There are 3 ways to turn a row about zero (a turn may also mirror it). The second row of each pair is the first, turned, with some noise. The first 30 pairs use one turn. New pairs use 3 turns, one after the other, and a turn may come again.
In the rows, zero is written as 128.
Known pairs, each followed by its turns in order:
[ 88  96 136 105  61  83 116 151 139]
[107  44  90 156 110 143 138 161 134] -> (2)

[149  85 162 117 152 139 182 156 122]
[106 100 159 101 165  96 171 101 112] -> (2)

[142 115  73 134 105  91 162 115  80]
[116 130 111 158 109 177 164  71 114] -> (2)

[114  82  98  93 137 120 157 181 139]
[164 164 141 155 157 185 152 131 149] -> (0)

[170 166 185 183 147  99 108 117 189]
[147 121 184 101  65  65  85 142 121] -> (0)

[ 86 141 143  98 116 171 165 172 113]
[102 120 108 145 181 101 140 158  77] -> (2)

[ 99 118 137  81 121 118 122 112 138]
[161 117 110 155 129 132 156 100 107] -> (0)

[112 124  60 176  76  84  79 129 147]
[145 110 135 176  59 204 121 159 136] -> (2)

[139 123 180 146 127  61  92 114 114]
[128 128 182  95  64 118 144 125 159] -> (1)

[ 97 103 126 114 133 135  84 193 133]
[118 138 162 158 124 164 109 188 105] -> (1)

[137 108 120 177 163 159 122 143 146]
[ 82 114 120 126 134  97 117 148  91] -> (1)

[119 169  92 157  85 136  71 114 118]
[110  75  81  95  99 128 119 147 152] -> (0)

[ 99 143 152 133 150 204 163 112 147]
[125 173  92 157 153  63 127 137 130] -> (0)

[155 159  70 125 149 152  85 143 156]
[118 145 118 100  74 126 174 159 171] -> (0)

[138  90 113  93 165  87 163 114 110]
[144 124 147  92 136 137  64 104 159] -> (1)

[136 151 124 167 143 187  54 108 120]
[ 77 117  87 135  76  98 131 184 131] -> (0)

[178 224 128 137  96 130 125 163 173]
[129 111 124 130 116 164 209  79  60] -> (1)

[151 120 105 168 111 110 151 161 146]
[ 92  73 120 137 117 135 121 112 116] -> (1)

[117 110 141  62 113 126 153 134 121]
[ 95 104  88 130 131  91 160 126 125] -> (2)

[139  98 136 158 130 145 107 148 133]
[ 92 124 146 148 123 110 124 144 120] -> (1)

[134 111 171 140 116 120 141  88 150]
[145 100 153 134 144  84 120 134  95] -> (0)

[ 53 208 134  87 151 132 105 155  81]
[115 154  38 155  77 146 103  55 142] -> (0)

[174 123 146 121 156 130 132 113 176]
[142 146 173 122 114  92 164 138 112] -> (0)

[106 149 166  93 141  85 130  91 179]
[121 174 123  67 113 171 149 119 161] -> (1)

[158 129  96 123 146  87 142 117 115]
[116 136 133 134  97 140 129  68 134] -> (2)

[161 170 151 153 117 120 144 108  93]
[159 117 121 118  99  88 153  85 122] -> (1)

[146 103 115 121 145 114 132  50 127]
[130 160 106  98 106 147 158  99 189] -> (2)

[150 109  90 167 141 127  71 154 153]
[ 88  85 170 128 148 121 141 163 102] -> (1)

[198 149 125  57  77 129 122  74  96]
[167 132  35 101  83  99 149  79 115] -> (2)

[104 143 140 137 132 116 161 136 144]
[ 97 123 133 114 151 146 112 136 115] -> (2)

New pairs. What belongs after each?
[160 161 119 139 143 136 104 140 122]
[117 112 156 129 161 116 151 102 133] -> (2) (2) (1)

[150 118 128 135 144 170 139 129 127]
[101 136 116 113 139 112 160 149 116] -> (1) (2) (1)

[128 119 167 168 143 109  94 109 172]
[172  98 126 127 156 106  80 156 105] -> (0) (1) (0)

[121 105 171 139 124 179  92 173  87]
[139  67 108 158 120 143 123 109  59] -> (2) (1) (0)

[148 120 185 111 143 159 172 152 168]
[141 170 175  85 149 161 142 111 161] -> (1) (1) (0)

[139  98 108 103 114 171 107 138 147]
[152 149 117 109 117  73 118 134 150] -> (2) (0) (2)

[106 121 127 115 122 160 149 123 125]
[106 146 104 121 121 146 149 133 140] -> (0) (0) (1)

[117 151 131 178 201 116 130  57 127]
[ 96 124 100 171 148 219 157 127 145] -> (0) (1) (1)

[187 162 115  98 142 127  85  96 159]
[151 152 117  45 154 153 116 152 134] -> (1) (2) (1)

[134 172 188 101 147 124 117 153  41]
[127  78  93 121 187 139  84 189 176] -> (0) (0) (1)

[127 143 195 175 167 172 147 164 130]
[ 58 120 114 130 140 117 140 195 174] -> (1) (2) (0)

[144 123 115 129 159 166 137 164 140]
[155 147 149 129 141  99 151 146 161] -> (2) (0) (1)

[ 99 108 178 163 106 127 126 166 118]
[155 124  78 130 148 167 100 160 141] -> (0) (0) (0)

[158 141 152  63 189  93 156  61 134]
[167 193 108  78 157 123 133  53  89] -> (1) (1) (1)

[115 150  96 153 162 171 146 182 167]
[102 155  89 141 209 136 140 115 121] -> (0) (1) (0)

[133  82 141 150 158 126 136 141 134]
[111 152 175 120 124 112 110 128 111] -> (0) (2) (1)

[112 172 116 112 114 137  23 134 110]
[165 173 167  86 125  78  71 134 174] -> (1) (2) (1)

[127 142  65 165 136 115 118 144 130]
[130 109 112 134  93 188 140 120 146] -> (2) (0) (0)

[149 106 112 137 123  95 121 116 117]
[111 111 149 144 127 116 124  94 135] -> (2) (0) (2)

[129 115  83 122 131 153 162 135 152]
[148 124 131 149 152 107  90 142 164] -> (1) (0) (0)

[163 134 104  88 150 122 154 188 115]
[115  75 125  98  65 124 128 132 107] -> (2) (1) (2)

[118 138 108 119 148 129 169 116  76]
[120 152  88 124  96  85 138 114 151] -> (2) (2) (0)

[109  98 167 101 145 147 159 117 129]
[112 116 152 115 136  65 122 130 119] -> (2) (0) (0)

[125 156 162 182 185 159 102 166 108]
[140 117 165  72 145 127 115 197  85] -> (1) (1) (0)

[133 113 139 143 179 155  69 151 124]
[135 125 113 133  75 163 171 172 145] -> (0) (0) (0)

[116 103 133 102 102  98  82 115 124]
[148 141 134 151 109 176 134 107  90] -> (1) (2) (0)

[187 147  70 103 197 148 164 110  99]
[137 222 107 159  69 103 122 162 129] -> (2) (2) (2)

[174 162 143 125  93 133 143 132  93]
[124 120 150  95 112 111 106  92 175] -> (2) (1) (2)

[100 119  88 127 154  94 134 162 210]
[151 110 147 133 130 170 123 171  38] -> (2) (1) (2)

[126 116 118 139 120 151 179 134 142]
[ 87 113 117 133 112 101 137 113 149] -> (2) (0) (0)

[ 89 132 162 142 106 113 143 130 151]
[154 106 116  82 100 127 133 134 129] -> (0) (2) (2)

